The same things were measured in two ways. Each way mixes the same 10 hidden numbers, adds some noise and spreads widely along 7 directions of its own, which tell nothing about the thing.
(in the rows, 128 means zero)
Some things both ways: the first way, then the second way.
[ 77  82  63 120 164 107 149 138 135 170  83 157 141 133  77 122 118 145
 116 235  99 118 113  90 132]
[163 171 129 127 155  46 147 150 161  93 117 108 145 148 147 106 165 101
  98  92]

[206 110  92 115 155 102 152  85 125 120 143 153 140 160 130 136  98 120
 135 126 148 153 143 135 169]
[117 136 125 138 106 149 126 142  76 126 194 100 156  99  95 129  83 132
 128 111]

[145 169  91 126 119 115 149 143 121 125 114  68 152 117 170  99 167  84
 138 168 160 156 128 110 101]
[139 145 141 164 135  65  85 109 161 134 113 147 111 131 118 152 163 149
 120 156]

[128 129 107 177 113 141 152 142 105 117 118 113 113 124 136 111 137 133
 128 178 129 109 129 114  69]
[117 147 119 135 162 161 145 145 133 117 107 115 144 165  71 165 133 111
 125  97]

[101 135  80 137 126 109 115 152 106 109  94 143 104 119 152 145 121 126
 159 131 142 127  81 156 161]
[134 145 126 126  80  60 134 145 109 115 163 147 140  78 139 128 111 144
 119 150]

[111 132 112 122  66  96 117 209 100  90 138  85 137  97 192 132 116 113
 137  64 124 159 105 155 131]
[ 96 146  79 114 126 134 149 109 129 165 113 155 119 108  88 189 112 125
 121 137]

[136 138 109 119 128  92 153 143 122 125 128 148 144 158 161 138 106 111
 111 127 141 140  99 137 134]
[133 126 151  99  94  87 135 134 129  79 126 111 121 152 155 136 109 114
 141  90]

[104 119 131 131 135  90 159 133 149 150 120 138 108  95 127 144 131 172
 214 155 132 141 147 172 194]
[167 128 141 187 167 106 133 127 146 113 123 112 125 150 114 171 158 166
 133 126]

[202 147 122 143 122 123 126 128  82 153 133 117 105 119 150  98 137  91
 163 122 123 143 112 167 104]
[139 126 130 119  77  79  64 106 123 183 133 172 110 106 201  21 116 121
 117 157]

[182 130 123 167 100 128 127  88 105 141 147 136 144 117 118 133 128 145
 166 103 130 135 138 120  97]
[122 114 140 104  80  53 154  92 191 172 167 138 118 112 207  57 126 146
 111 124]

[161 131 144 158 101 161 139 139 127 155 160  85 154 116 122  67 139 130
  90 147 118 135 141  81  53]
[136 127 114 156 218 194 127 150 100 168  78 133 118 167  90 129 174 140
 155 129]

[118 103  75 135 118  94 176 127 123 108 110 117 128 112 113 172 110 142
 185 156 110 133 127 166 160]
[111 126 108  98 116 131 103  97  89 177 154 146 133 124 135 164 126  55
 137 131]

[118 130 152 127 116 101 147 112 116 118 114 115 124 107 126 160 120 148
 219 114 120 120 110 183 160]
[108 114 139 121 101 148  80  81 125 180 112 151  83 158 157 129 107 107
 134 142]

[138 130 127 201  74 170 132 155  82 100 113 105  84 100 137 116 148 140
 156 134 114 110 119 174  68]
[122 119 105 107 167 123 149 125 142 180 109 175 125 116 174  90 156 116
 161 148]

[140  98 171  88 160 122  95  97 129 134 108 159 133 139 107 123  88 148
 160  60 123 132 106 107 181]
[138 143 155  99 143  96 173 139 180  78  96  92 128 139 163 102 113 138
 130  90]

[112 165  83 171  92 116 147 142 111 127 114  84 110 109 165 119 163 104
 164 196 142 139 155 157  82]
[107 109 135 126 126 160 145 114 146 135 124 109 111 121  63 150 111 151
 132 136]

[139 114 188 126 101 110  80 134 105 132 144 174 108 150 144 119  84 148
 138  19 126 138 112 129 139]
[121  93 171 128 144 128 147 142 171 121 128 102 108 188 172 107 147 224
 148  85]

[ 81 118 143 115 130 132 105 161 123 100 104 111 135 140 155  99 121 131
  93 151 143 110 107  94 113]
[131 124 113  91 134  74 110 136 138 118  92 158 146 117 148 100 156 141
 166 126]

[197 126  63 116 142  75 150 107 113 136 145 145 117 164 138 127 108 107
 160 154 147 169 146 184 190]
[145 104 124 129 156 150 118 119 112 157 152 113 138 143 156 106 142 134
 154 111]

[103 169  65 141 107 114 126 168  83 123  70 103 136 111 152 113 176 101
 163 189 145 133  67 150 107]
[121 101 143 126 151 158  95 122 110 143 100 110 105 181 116 131 183 103
 149 124]

[116 144 133 158  92 145 127 157 126 159 139  86 142 111 134  81 156 112
  87 164 128 125 111  78  38]
[109 112 115 126 133 173 117 123 125 153 103 123 146 177 119 124 150 125
 127 105]

[183 152 119 168 157 154 119  80  88  90 102 123  74 126 157 120 133 115
 189 152 164  93 111 173 129]
[ 83  97 136 117  92 170 127 142 103 127 141 139 150 144 149  83 112 148
 173 117]

[140 131 124 167 124 149 172  86 151 144 130  92 112 132 117 116 143 106
 119 194 130 122 180 112  55]
[131 115 140 141 102 173 105 176  57  78 188  99 161  91  48 144  95 143
 139 128]

[ 92 106 117 150 123 125 128 101 140 137 126 140 125 145 111 137 115 138
 107 197 124 102 145 121  90]
[132  88 111 111 152 137 131 154 106 165 151 167 154 116 160  60 186 112
 174 143]

[153 136  99 178 114 109 150  66 148 126 179  83 105 115 140 150 104 127
 179 139 143 124 190 122 107]
[162 113 123 115 147  78  92 133 144 137  99 183 129 149 165 178 210  97
 133 162]

[170 114 112 128 151  96 165 109 120 136 138 138 125 137 126 132 103 135
 167 140 127 130 134 134 150]
[109 127 146 104 106  80 127  84 188 143 128 128 139 182 207 106 115 121
 132  74]

[134 104 130 179 127 132 144  96  98 107 101 167 108 117 104 154 129 192
 200 174 127  91 133 166 131]
[142 150 137 154  95  82 113 123 123 146 163 124  97 102  94 102 101 146
  92 141]

[ 62 103 144 142 123 158 139  89 169  91 114 123 161 151  90 149 113 171
  77 170 146  79 106  71  99]
[ 96 117 121 113 130 118 179 149 144 106 169 149 168 143 186 148 129 149
 175  88]

[133 103 168  78 145  77 165  99 194 175 181 144 160 180 132 129  79 118
  76 122 129 166 182 108 149]
[132 136 159 140  68  32  91  79 185 139 126 152  83 139 187 129  97 180
 109 136]

[128 114 174 101 113  92  98 138 117 151 141 119 120 113 148 124  91 120
 177  41  98 154 140 137 142]
[ 83  85 149 113 143 210 153 125 141 152 134  98 127 161 122 101 111 176
 164  95]

[170 128  77 198 119 149 160 118  96 104 105 133  62 136 124 111 155 141
 171 227 148 119 152 206 127]
[114 100 117  97 150 167 103  79 132 162  69 109 116 186 137 143 155 104
 151 105]

Other things, the second way, with their names:
<222>: [ 86 137 130  83 128 113 186 116 189 109  83 142 127 170 174 139 131  65
 144  96]
<429>: [124 116 110 135 157 178 159 148 118 116 138 107 133 136 102 108 138 116
 148 103]
<207>: [136 112 125 118 137 125 123 113 147 110  77 102 102 193 138 155 189 109
 129 102]
<167>: [124 111 133 118  65 125 118 134 102  86 141 127 132 139 155 142 111 115
 135 120]
<97>: [122 120  99 117 126 164 126 130 103  94  85 133 159 162 123 187 153  72
 141 115]
<148>: [ 94 131 120 114 180 173 199  84 230 183  98 132 169 145 132  84 103  79
 120 104]
<42>: [139 156 115 160 149  63  92  95 134 195 140 170 111 104 134 161 135 144
 125 160]
<236>: [127 123 128  94  88 133  80  73 125 176 124 140 127  75 116 107  47 108
 118 154]
<43>: [178 149 109 166 108 116 109 134  95  94 145 106 107  85 113 135  97 142
  93 137]
<293>: [132  84 121  90 120 154 100 125  92 166 110 125 140 133 121  99 162 117
 155 138]
<139>: [123 146 129 113 145 121 167 123 164 125 129 122 121 127 169  88 101 107
 128 103]
<220>: [116 119 156 167 124 125 112 124 126 155 115 136  71 170  99 147 163 150
 130 150]
<233>: [168 145 128  87  94  35 118 105 188  69  83 121  95 133 158 167 159  85
  78 126]
<37>: [121 140 126 122  96  90 135  96 177 172 182 134 164  31  76 101  67 150
  89 166]
<11>: [106 151 121 175 158 150 130 103 172 141 113 120 119 147 106 130 146 118
 115 131]
<369>: [148 131 123 134 133  77 101 133 118 169 178 171 154  90 158  81 149  87
 138 155]
<257>: [138 109 125 160 102 124  97 121 159 101  95 118  82 170 107 154 200 138
  94 146]
<430>: [ 73 108 130 102  90 141 110 118 105 185 172 141 167 103  65 134  95 162
 155 130]
<60>: [116 138 131 103 129  83 171 118 197 103 128 139 144 105 159 107 111 110
 134 120]
<414>: [166 118 133 112 128  76 182 142 194  63 113 116  89 155 232  85 168 118
 126 101]
<294>: [108 122 118 112 143 159 159 106 174 141  85  97  87 156  97 142 150 112
 101 117]
<87>: [148 156 109 165 161 134 166 168 120 108 126 139 101  86 110 108 139 126
 117 159]
<413>: [108 139 110 174 134 197  84 118  84 159 160 123 127  98  29 135  79 146
 129 138]
<200>: [117 119 123  92 124  93 126 129 135 160 153 143 131 116 162 103 151 129
 137 125]
<68>: [153 130 142 159 114 112 108 140  94 143 162 124 122  88 131  61 102 159
 133 146]
<271>: [142 209 127 161 121  43 105 128 136 103 136 116 123 130  91 170 118  88
  63 112]
<217>: [ 86 138 122 118 103 131 145  75 184 163 102 120 108 150 116 146 102 120
  97 113]
<163>: [ 97 142 135 116  73  99 108  81 109 170 111 132  76 134 159 133  78 133
 123 131]
<417>: [129 142 149 117 132 117 135 104 170 124 101 132 124  97 120 145  57 127
 129 147]
<122>: [ 91  77 113  72  83 217  85 133  40 157  95 128 148 147  69 137 138  73
 152 140]
<360>: [150  89 121  89  76 145  97 107  89  96 172  66 157  92  91 140 105 110
 133 109]
<107>: [151 160 154 185 130  48 120 145 134 101 166 134 110 122 125 192 142 180
 122 141]
<210>: [ 90 128 136 142  95 135 108 101 143 193 136 154 119 135 119 136  91 178
 105 144]
<234>: [142 124 107 151 194 154 162 136 138 127  81 128 111 161 160 123 173 142
 160 118]

Some of these things the first way, each followed by its name:
[ 33 139 128  56 110  52  57 219 108 139  93 161 160 137 178 125 114 118
 119  78 145 154  25 124 189] | <293>
[122 150 163  94  98 100 115 195 104 161 107 112 152 120 170  90 150  82
 112  77 124 168  82  97  86] | <148>
[140 122 143  95 113 106 115 138  99 117 106 143 153 145 137 134 112 116
 139  76 123 144  77 150 145] | <139>
[152 132 100 125 152  98 113 109 110  81 136 126 137 149 175 126  99 131
 145 121 174 118 133  77 143] | <430>
[173 113 112 155 136 142 157 112 112 109 106 151  79 144 149 142 112  98
 123 130 126 132 142 177 109] | <222>
[ 79 124 146  45 132  69  85 161 135 140 123 120 182 108 149 134 102 136
 164  75 128 153  67 140 218] | <234>
[ 86 129 106 136 117 125 150 137 132 127  88 112 112 144 133 127 142  97
 110 193 126 131 133 142  88] | <60>
[209 173 137 118 112 111 136 111 132 128 172 124 149 159 196 121 123  69
  85  69 181 169 110 135 115] | <167>
[140 168  80 183  75 126 132 123  92  99 114  88 114 111 153 136 162 111
 177 147 151 129 116 157  86] | <233>
[114 132 120 136 105 120 133 139 152 168 155 110 131 158 134  91 121  92
  54 160 129 147 148  88  64] | <210>
[151 157 110 186 111 143 146 112  93 106 106 128 117 105 150 136 158 147
 185 164 151 108 118 163  98] | <220>
[149 166 107 122  75 100 151 162 132 165 154  88 161 130 154 101 158  87
 101 145 141 180 109 164 107] | <43>
[134 129 153 155  90 115 119 101 107 128 124 152 107 108 130 174 121 143
 199  90 114 124 114 217 136] | <414>
[195 114  96 161 143 152 169 115  88  93  92 135 134 116 119 125 142 147
 164 150 139 114 101 115 117] | <271>
[108  52 136 125 139 114 109  87 127 107 112 176 100 146  87 172  65 173
 162 100 100 113 154 139 171] | <200>
[131  88 182 111 142 124 115 105 169 157 162 154 117 149 141 127  85 118
  71  93 123 141 167 102 111] | <122>
[120  90 113 121 143 102 150 103 156 157 133 140 121 120 113 147 108 141
 149 178 113 144 177 158 154] | <207>
